The rows come from 6 hidden closed curves, with some noise, and rows from the same curve form a group. Each curve winds through 8 dimensions. The rows are also pushed far along 5 directions, which tell nothing about the answers.
(in the rows, 128 means zero)
Known rows, each followed by its group:
[137 123 127 150 109 134 133 152 144 126 114 115 131 140 162 133 172 118
 135 124 134 130 108 179  94] : J_449
[156 104 141 170  84 140 164 148 135 112  95 116  96 158 145  98 203  87
 122 123 154 126 100 192 108] : J_318
[133 130 126 172  94 124 132 119 139 113 134 171 151 147 122 164 137 160
 147 136 133 109 147 183 128] : J_449
[148 173 146 130 132 122 133 159 153 142 129 200 185 140 117 189 107 152
 125 138 130 120 171 150 113] : J_284
[123 120 127 147 108 149 144 117 133 106 154 173 140 140 124 129 134 116
 135 112 112 109 148 139 119] : J_144
[ 97 148 105 142 131 104 128 145 105 139 148  79 118 144 125 128 120 147
 142 126 136 104  93 124 127] : J_284
[ 95 154 147 101 100 102 174 180 107 131  98  94 110 131 121 140 133 142
  99 135 166 150  91 178 111] : J_144
[132 152 145 122 107 150 143 150 139 135 136 208 154 128 144 133 106  99
 120 126 106 114 154 122  89] : J_144
[150  97 101 138 143 132  94 105 141 118 106 118 108 136 179 104 127 118
 132 147 119 136  94 112 139] : J_449
[ 84 133 106 130 134 126 128 131 133 107 122  88 125 160 135 134 122 142
 129 126 131 142  98 138 104] : J_112
[150 127 151 118 147 126 124 124 106 133  90  97 128 113 133 108 127 113
 117 142 144 148 139  93 159] : J_318
[121 134 139  99 165 129  99 108 114 135  94  91 128 110 116 125 120 130
 104 115 137 161 163  95 140] : J_449
[118 132 103 147 119 139 123 131 169 122 148 149 139 152 149 152 151 132
 145 125 103 120  97 146 114] : J_696
[147  88 137 140  99 164  80  75 137 126 133 142 111 105 143 103 130 118
 139 103 104 122 156 151  98] : J_144
[140  95 116 157 126 134 136 118 118 101 113 108 103 152 152 103 149 118
 147 141 130 124  81 143 146] : J_449
[129  87 141 111 168 149 118 115  94 105 112 109 115 114 120  96 128 108
 113  95 139 157 151 113 128] : J_449
[109 151  86 166 121 111 135 139 152 115 134 108 143 171 170 154 157 143
 152 156 121 112  77 143 135] : J_318
[133 131 154 130 134 132 119 115  97 135 114 134 120 106 104 110 161 111
 117 106 143 131 170 128 142] : J_318
[ 95 153 154 100 129 114 159 149  99 145 122  76 121 109  83 134 139 133
 122 116 143 141 124 130 139] : J_318
[ 99 131  86 145 108 129 116 103 152 127 174 145 148 136 143 150  81 153
 151 137  88  99 123  99 121] : J_696
[153  88 171  99 154 157 161 129  98 110 109 128 114 109  98  97 146  89
 124 103 131 153 138 128 140] : J_318
[142 101 157 119 150 152  98 103 108 120 140 157 162  90 107 139 112 138
 133  92 128 142 207 132 120] : J_449
[ 72 145  75 179 122 104  86 110 137 114 118  99 135 179 144 153 107 177
 130 136 138 127 115 134 117] : J_112
[105  93 106 125 142 143 163 138 126  94 106  58  79 174 143  85 159  90
 129 116 124 145  45 130 116] : J_318
[155  76 123 182 116 156 146 124 119  89 106 128 113 166 170  77 145  81
 147 144 125 124  85 115 141] : J_112
[116 108 102 159 103 148  91  79 149 123 152 100 124 132 164 126 122 145
 178 134  83 106  99 133 117] : J_144
[149 129 131 182  97 144 118 129 126 120 134 195 145 138 166 123 164 107
 145 127 122  97 142 160 116] : J_144
[166  91 174 108 164 128 164 189  76 111  67  86 100 120 134  83 173  84
  96 121 190 177 101 150 144] : J_449
[115 137 119 107 116 115 127 119 142 152 134 111 113 110 118 136 121 142
 132 134 112 129 107 125 131] : J_318
[ 87 172 143 119 140 100 116 147  97 146 127 112 152 112  92 160 112 163
 105 113 159 141 170 115 142] : J_144
[ 98 126 118 137 142 131  97  77  97 129 121  94 102 121 105  97 139 120
 122 102 127 126 151  94 147] : J_318
[114 173 101 156  98 110 149 151 171 105 135 193 178 172 163 188 125 159
 126 169 129 111 137 175 101] : J_112
[193  98 209  93 141 172 157 134 111 122 123 151 164  83  97 114 114  94
 131 114 133 146 208 119 124] : J_284
[ 91 135  84 149 112 116 150 140 148 114 152 113 130 165 148 145 118 142
 140 143 113 111  77 122 126] : J_696
[171  83 120 150 114 146 131 104 149 107 143 140 121 134 140 115 143 117
 147 131 120 112 127 145 134] : J_284
[129 146 145 107 128 130 156 124 112 126 117 149 116 117 114 105 155  87
  96 125 135 128 157 103 150] : J_318
[128 127 136 113 120 146 128 124 121 148 144 163 131 107 129 111  91 105
 130 118  97 115 142  93 106] : J_696
[156 109 126 124 136 141 126 116 146 121  96 121  94 137 142  98 166  89
 109 129 126 145 105 116 149] : J_696
[157 100 135 148 134 157 119 128 112 107 115 173 115 131 180  71 159  68
 126 124 126 123 130 127 106] : J_112
[138 114 162  70 171 137 133 162 113 137  91 106 111 108 123 108 116 107
 107 115 137 176 105 120 112] : J_449
[152 123 170  85 139 149  95  67 136 144 122 153 130  70  70 131 134 125
 104  97 120 150 226 116 146] : J_318
[136  94 135 150 129 150 141 133 125 106 134 133 128 137 140 114 149 113
 156 125 118 132  97 139 131] : J_112
[171  98 127 132 133 142 166 170 140 113 110 178 118 149 160 114 145  88
 122 134 125 133  82 148 119] : J_696
[128 154 178  78 156 133 134 147 123 150 130 178 163  98  56 167 105 143
 104  94 137 153 203 137 112] : J_284
[104 132  48 130 113 110 121 107 167 122 133 155  88 165 170 109  94 113
  96 157 102 112  76  68 139] : J_696
[151 136 146  87 140 121 122 122 143 144 139 112 146 105  93 158  85 158
 119 129 135 134 167 117 139] : J_284
[136 119 153 129 121 125 139 151  97 140 108 125 107 107 126  91 144 101
 114 131 148 140 117 112 145] : J_112
[160 111 145 167  96 138 108 104 125 127 123 134 125 108 146 109 173 120
 144 135 137 117 152 154 139] : J_112
[102 179 104  95 145  92 130 140 129 148 135 194 135 119 119 151  90 138
  85 149 124 125 143  64 163] : J_696
[ 89 170  87 135 144 107 106 121 134 122 126 154 161 158 156 161  54 158
 117 162 115 122 133  67 144] : J_144
[139 150 124 134 134 118 124 136 134 142 130 165 145 123 139 145 133 132
 134 143 117 119 126 114 152] : J_696
[ 53 131  97 119 135 114  98 102 120 122 126  32 116 145 112 146  78 185
 133 117 128 146 102 116 122] : J_144
[108 116 155 141 135 135 118 138 100 110 103  66 142 135 114 145 129 158
 136 105 160 157 138 170 115] : J_144
[110 152 122 152 113 121  90  80 121 125 146 157 156 113 116 149 127 159
 133 132 130 108 201 128 141] : J_112
[154 142 179 121 133 124 153 167 114 119  85 102 146 119 130 132 175 119
 113 143 175 159 147 166 137] : J_112
[130 141 160 144 104 143 142 118 104 118 125 175 145 123 112 125 139 112
 119 116 136 114 188 137 132] : J_144
[144 104 114 132 138 125 126 133 136 130 122 128 111 133 130 133 138 134
 136 123 125 134  92 146 136] : J_696
[128 135 121 150 107 114 124 109 119 141 137 126 117 116 126 113 144 126
 136 141 127 107 133 118 149] : J_284
[124 146 129 135 143 109 101 144 123 137 145 133 165 130 101 178  91 182
 127 113 153 125 171 148 120] : J_284
[180 104 109 163  98 142 191 166 168  91 123 189 136 176 195 124 154  85
 133 172 118 111  71 149 132] : J_696
[129 139 149 122 129 134 119 141 118 131 114 152 141 118 143 144 132 136
 132 126 129 136 131 159 115] : J_144
[ 69 160  98 106 131 103 108  94 136 143 149  99 116 119  84 155 120 169
 114 113 120 129 141 111 143] : J_318
[145 130  81 134 123 120 155 137 169 109 132 183 135 162 180 137  94 117
 121 180 103 113  87  86 149] : J_696
[142 117 115 132 129 121 154 156 113 119 147 136 125 138 148 112 109 114
 126 139 137 107 111 114 128] : J_284
[114 136 152 105 119 138 145 130 125 134 139 135 138 110  94 145 131 131
 129 105 120 133 152 153 106] : J_449
[135 115 174 152 113 153 135 113  89 112 118 120 129 117  99 107 176 106
 131  93 149 126 176 157 135] : J_144
[104 163 124 120 127  95  94 126 126 160 117  96 129 109 108 153 128 164
 105 123 153 142 154 130 135] : J_318
[139  94 102 134 126 148 109 118 130 131 149 135 108 115 193  84 120  96
 156 136  87 109  83 106 104] : J_449
[156  87 160 165 100 145 125 122 103 129 130 107 120 105 102 117 171 127
 150  92 149 122 154 187 122] : J_696
[119  86  88 171 104 146  88  57 146 100 130 102 108 152 154  98 107 131
 145 136 108 117 126 106 127] : J_112
[129 110 137 151 133 129  78 124 119 133 115  83 130 113 144 123 152 148
 144 118 147 147 130 156 116] : J_112
[ 75 170  85 122 103 118 115  89 156 128 172 166 164 136 129 181  38 180
 140 156  83  99 149  86 126] : J_144
[162 142 160 124 117 136 136 150 148 151 109 184 156 109 133 137 131 110
 127 145 121 138 152 134 112] : J_284
[140 122 110 153 133 123 108 149 135 132 136 157 129 144 148 134 135 134
 134 120 133 117 113 155 107] : J_284
[ 86  95 103 117 179 122  92 103  94 111 110  39  98 134 116 108 118 146
 117  97 143 164 110 104 140] : J_449
[ 53 212  78 128 122  71 131 161 159 156 134 137 151 175  98 209  74 200
 106 145 131 121 108 131 109] : J_284
[145 112 104 133 128 124 132 129 123 120 129 166 125 127 170 106  96 110
 120 157 119 118 120  86 140] : J_318
[119 143 132 103 122 123 134 131 137 150 143 144 126 106 111 142 132 133
 129 121 113 127 128 135 120] : J_318
[104 138 108 144 108 107 140 157 113 129 129 142 124 140 145 128 115 134
 117 134 142 117 112 140 110] : J_449
[121 132 100 140 110 130 156 135 139 125 146 173 106 149 153 107 150  91
 127 135 101 101  86 115 129] : J_696
[114 128 132 132 110 129 148 114 120 106 133 122 142 132 126 146 121 147
 139 142 127 124 132 139 146] : J_144
[133 128 133 127 118 124 130 136 127 143 138 168 120 111 116 120 145 116
 121 118 127 122 137 140 117] : J_284
[124  74 155 156 118 138 111 108 102 110 127  63 102 118  76 130 190 162
 152  74 162 145 130 227 124] : J_449
[104 133  93 161  95 105 110 134 127 142 136 137 111 134 158 114 113 136
 127 148 126 109  95 113 123] : J_112
[120 131 135 174  96 121 112 129 123 129 144 118 166 123 128 158 125 170
 158 135 140 118 152 159 124] : J_112
[107 121  93 118 136 124 131 133 129 118 129 145 104 139 152 110 126 108
 105 123 122 129 105 116 112] : J_449
[129  83 101 161  92 161  65  53 165 126 168 124 118 115 137 118 120 139
 156 100  87 108 154 129 105] : J_696
[114 103 109 137 112 125 107 102 128 140 168 109 124  99 128 120 118 148
 163 128 105 114 120 119 127] : J_284
[125 160 159 103 167 110 119 140 113 144 111 115 175 104  89 170  94 167
 122 137 148 158 179  99 158] : J_284
[162 118 119 149 111 143 150 126 141  98 116 153 136 145 200  98 135  88
 136 178 120 114 113 111 132] : J_112

New rows. What belongs after each?
[125 106 145 138 140 145 119 116 101 134 122 137 130  99 130  89 140  98
 149 122 111 138 137  97 130] : J_284
[168 135 145  99 134 124 170 168 142 127 120 124 138 137 138 133 105 115
 116 157 140 129 113 118 131] : J_284
[142  99 176 112 147 137  92  98  83 150 117 100 107  63  86  89 144 121
 128  99 141 155 167 101 167] : J_112
[180  53 112 135 124 171  94  44 146 108 152 110  91 116 142  73 121  98
 151 116  92 105 135 101 139] : J_284
[ 95 124 115 104 137  93  93 109 134 145 127  58  99 105  65 158 141 188
 102  96 158 163 133 151 157] : J_696
[160 110 155 144 131 126 114 141 122 143 125 102 119 103 119 127 202 133
 152 110 148 135 116 188 134] : J_284
[128 134 112 103 124 120 145 152 136 140 147 163 124 115 162 124  98 119
 132 156 102 117  84 107 121] : J_449
[130 112 125  85 177 124 107 120 105 124 111 146 111 101 135  92  87 110
  89 136 132 158 137  51 159] : J_112
[111 158  64 159 125  95  95 148 154 146 148 187 146 157 177 156  85 159
 131 159 113  99  98 113 108] : J_284
[122 109 151 143  95 151  63  68 108 142 144 126 131  80 125 128 124 158
 162  97 108 115 177 171 100] : J_144
[150  95 145 148 127 142 107 132 110 129 146 145 141 100 145 125 141 136
 164 115 125 121 130 166 115] : J_449
[106 168  91 120 120  95  87 117 162 159 133 143 146 119 156 159  61 172
 125 175 105 126 118  76 137] : J_112
[129 143 126 107 135 106 121 119 125 153 138 117 144  91 130 131  85 144
 133 165 120 128 138  65 164] : J_284
[141 102 143 133 129 150 130 105 123 119 137 161 137 115 109 130 126 124
 145 111 111 123 153 138 128] : J_318
[147  64 115 128 148 158 101  62 112  93 108  44  80 123 174  44 144  83
 141 140 114 140 100  73 154] : J_112
[ 89 140  83 198  91 110  87  95 140 127 154 129 157 152 144 162  87 187
 162 151 114  98 130 117 137] : J_112
[130 149 107  80 138  92 143 155 133 148 113 150 106 112 156 119  84 123
  88 174 132 140  87  77 152] : J_449
[108 133 113 128 124 100 125 146 135 139  88  72  83 146 125 117 153 135
 106 139 152 157  62 135 144] : J_112
[136 113 106 135 131 146  93  79 172 121 135 129 121 134 137 133 143 129
 135 124  98 132 123 116 142] : J_696
[115 125 129 132 134 136 126 114 119 112 120 147 114 135 120 111 154 111
 115 113 134 135 139 134 127] : J_112
[150 127 142 140 111 156 157 145 118 124 146 216 145 124 165 107 133  81
 149 134  97  95 131 131 100] : J_449
[160 120 146  97 144 126 149 162 130 136 113 162 129 107 138 126 127 111
 113 141 133 147 115 127 135] : J_318
[141 126 169 136 125 119 135 155 102 139 112 127 132 102 103 127 163 133
 126 123 160 148 137 149 156] : J_112
[126 142 101 161 105 117 149 161 124 129 133 147 139 148 191 117 117 110
 140 165 121  99  89 111 117] : J_318
[156 102 117 118 116 136 126 104 157 129 143 185 124 114 122 137 108 129
 121 129 106 122 143 126 135] : J_696
[121 111 131 139 113 143 115  98 124 129 150 128 134 119 104 122 103 135
 139 108 116 116 167 123 107] : J_284
[101 161 101 160 111 116 144 167 144 111 114 170 150 184 171 168 120 146
 129 151 128 119  85 169 100] : J_144
[121 136 144 140 116 108 129 154 105 146 114 122 120 114 117 121 143 133
 119 133 153 138 118 129 149] : J_112
[ 96 121  94 133 150 109  79 116 142 135 128  62 127 144 115 156  92 187
 135 117 135 147 111 131 116] : J_284
[147 101  98 146 126 141 125 105 166 105 133 142 121 149 160 123 144 116
 136 142 105 125 101 118 148] : J_696
[148 118 150 104 117 163 118  75 150 132 143 168 142  94 109 132 119 117
 138 114  86 124 187 121 118] : J_449
[109 123 155 100 167 137 111 131  86 139 101  89  98 105 115  81 146  98
 116 101 136 159 117  99 132] : J_112
[121 150 146  75 180 123 118 136 124 135  98  94 128 113 111 132 145 120
  92 116 145 172 145 100 146] : J_318
[149 128 187 139 137 111 178 210 103 113  88  99 150 136  97 171 198 156
 129 120 200 168 112 238 138] : J_449
[130 148 117 121 131 121 142 147 113 125 105 178 113 140 174  98 119  87
  97 156 126 119 106  84 141] : J_144
[124 124 135 100 160 123 184 188 100 100  88 144 116 155 135 108 126  90
  78 128 163 161 106 123 123] : J_449
[143 129 141 110 141 136 111 130 154 137 120 142 149 115 127 160 128 148
 135 125 118 149 137 154 114] : J_449
[121 121 136 129 127 139  76  96 125 145 157 113 149  88 123 143 108 161
 154 109 109 127 164 124 123] : J_144
[112 124 134 105 135 144 111 115 118 135 113 113 104 121 126  99 118 106
 110 106 118 143 126 104 111] : J_144
[151  85 133 149 114 167 138  88 136 102 120 140 117 140 141  85 114  89
 147 141  99 124 123  86 145] : J_112
[101 146 148 102 124 105 129 147 100 133  87  73 122 118 121 143 103 159
 105 138 161 160 121 147 125] : J_144
[149 134 121 115 143 113  77 105 126 161 153 152 148  79 137 134  83 152
 133 144 117 118 169  78 151] : J_284
[123 169 159 101 125  91 104 151 112 172 127 150 154  77  93 174 105 183
 112 130 156 141 173 151 135] : J_449
[135  85  95 159 128 134  80  88 147 129 145 122 111 130 133 135 136 156
 158 106 106 119 107 155 125] : J_696
[139  97 122 127 107 144 105 108 137 118 125 139 118 120 166 117 105 129
 131 132 114 130 119 142 106] : J_144
[115 121 161 109 120 148 146 116 120 111 135 103 144 114  92 146 122 143
 138 109 127 143 154 149 127] : J_144
[142 139 138 117 145 124 118 133 147 126  95 136 143 133 120 156 135 139
 102 131 147 157 155 139 134] : J_318
[106 133 106 100 119 116 122 118 155 150 144 128 111 119 108 146  99 147
 119 124 106 132 111 116 122] : J_696
[131 117 110 202 108 150 117 123 133  97 137 156 152 172 176 131 150 121
 161 128 115  98 120 154 114] : J_144
[ 93 132 143 117 111 140  99  96 110 138 159 154 140  93  96 144 101 154
 135  92 112 119 181 145 102] : J_144
[121 157 100 169  90 123 115 130 167 130 147 193 161 156 149 167 113 148
 124 139 119 101 151 138 111] : J_144
[154 112 138 148 144 143 142 149 130 111  99  97 115 167 139 113 166 104
 137 121 142 136  90 158 119] : J_284
[144  94  90 150 103 139 111 100 166 112 120 124 108 152 177 113 115 123
 136 149 108 122  94 131 111] : J_449
[131 112 152  99 130 157 160 125 124 113  95 107  89 136 121  84 151  74
 105 114 123 150 108 119 123] : J_144
[107 171 117 138 122  98 149 183 132 147 136 126 158 141 140 173 122 157
 138 152 133 120  93 138 130] : J_696
[127 144 160 135 111 120 121 127 121 135 129 137 137 106  90 159 179 154
 126 105 150 133 165 190 141] : J_144
[138 141 161 150 121 133 120 114 109 132 143 139 162  98 100 153 180 144
 153 110 136 116 186 164 150] : J_318
[150 184 133  99 130 107 134 164 141 166 134 252 187  99 155 170  50 137
 108 177 108 115 167  77 131] : J_318
[107 175 121 147 110 108 166 152 138 111 111 139 151 168 140 156 146 135
 120 161 143 122 122 148 130] : J_112
[106 109 151  77 164 113 164 168  96 120 100  78  94 116  82 108 132 122
  89 113 166 184  94 112 160] : J_112
[167 105 180  86 174 144 129 134  97 140 102 103 113  81 102 101 167  97
 121 106 140 165 139 112 164] : J_696
[154 124 166 101 135 155 175 176 126 124 115 170 141 123 140 120 144  85
 129 124 119 140 113 151  97] : J_449
[134 145 119 134 117 133  96  87 134 133 121 149 134 119 167 105 110 112
 127 156 110 114 158  84 129] : J_112
[100 175 138  82 143 111 139 144 126 160 121 143 142 115  98 143  74 132
 102 136 120 138 148  78 122] : J_284
[136 146 125  90 160 111 181 189 123 118  93 167 119 144 155 120 145  89
  83 152 146 151  88 112 143] : J_449
[119 141 131 133 131 125 158 178 110 128 120 149 127 146 155 121 143 106
 133 133 130 122  82 145 108] : J_449
[ 92 122 100 137 105 112 123 121  99 123 143 103 103 122 158 107 113 140
 136 138 125 109  89 127 128] : J_144
[142 121 168  83 155 140 133 129 100 139  86 116  96 100 105  89 148  88
  96 108 141 162 139 115 135] : J_449
[118 148 136 110 137 120 129 152 115 131 105 139 130 127 151 135 122 131
 118 141 131 142 105 134 123] : J_144
[155 104 155 143 107 131 159 141 112 117 114 131 133 119 111 131 144 127
 130 130 151 133 143 163 142] : J_318
[142  85 115 186 108 137  90 112 134 109 137 136 126 134 153 122 165 143
 153 117 136 122 124 180 119] : J_112
[147 131 146 131 126 136 100  97 125 128 116 126 143 104 148 116 136 123
 132 145 128 130 171 114 137] : J_112
[134 133 139 135 138 134  98 111 128 134 113 119 150 115 130 145 134 141
 132 119 130 140 169 134 123] : J_449
[141 101 152 116 115 145 151 108 103 129 115 117 101 107 111  84 125  93
 126 122 122 129 137 106 137] : J_318
[128 117 151 117 117 151 139 112 133 119 128 115 125 118 103 115 138 106
 115 108 127 140 161 116 128] : J_696
[118 158 124 157  84 122 129 144 162 132 151 159 177 139 149 196 123 178
 162 148 113 107 122 190 101] : J_144
[112 153 122 135 121 121 114 114 122 141 125  97 136 123 139 125 126 129
 130 140 125 120 141  98 135] : J_318
[146 103 147 133 141 158 174 147 123  89 101 118 121 158 155  93 163  77
 138 140 126 143  88 129 131] : J_112
[101 128  82 166 130 127 122 110 141  99 133 116 124 177 152 131 131 133
 137 138 117 114  96 111 145] : J_144
[106 120 122 142 135 133 103 121 116 116 109  97 115 144 146 129 144 142
 139 115 130 139  94 162 115] : J_144
[109 145 168 127 141 118 183 186  73 110  96  79 131 140 107 124 171 115
 114 119 180 152 115 153 149] : J_144
[ 95  96 100 139 145 114  90 103 105 125 135  48  93 126 125 116 129 165
 158 115 129 135  70 138 141] : J_449
[ 83 165 123 106 129 126 156 141 133 126 135 128 140 148 111 150 100 134
 119 129 113 128 118 104 124] : J_144
[ 90 154  92 168 109 112 107 122 120 132 142 126 134 149 151 130 111 141
 131 136 125 100 122 102 131] : J_144
[121 168 154 101 130  98 191 200  99 138  98 109 135 123 128 135 139 116
  99 154 167 145 107 130 141] : J_449
[123 150 141  85 148 138 140 140 127 139 120 141 126 114 136 108 128  87
 105 126 115 138 136  87 119] : J_318
[176  79 120 151 114 154 139 104 151 105 132 146 125 135 159 111 135 107
 150 144 107 117 115 127 144] : J_696
[126 113 120 123 129 120 120  97 112 129 122 117 118 111 114 118  95 140
 123 137 127 129 143  92 158] : J_318
[106 123 123 116 153 127 109 120 114 131 109  51  99 130 120 100 136 119
 111 110 139 153 108  88 145] : J_144
[178 118 189  78 172 135 121 148  97 158 117 113 125  64 103 104 158 105
 125 110 145 157 150 122 151] : J_284
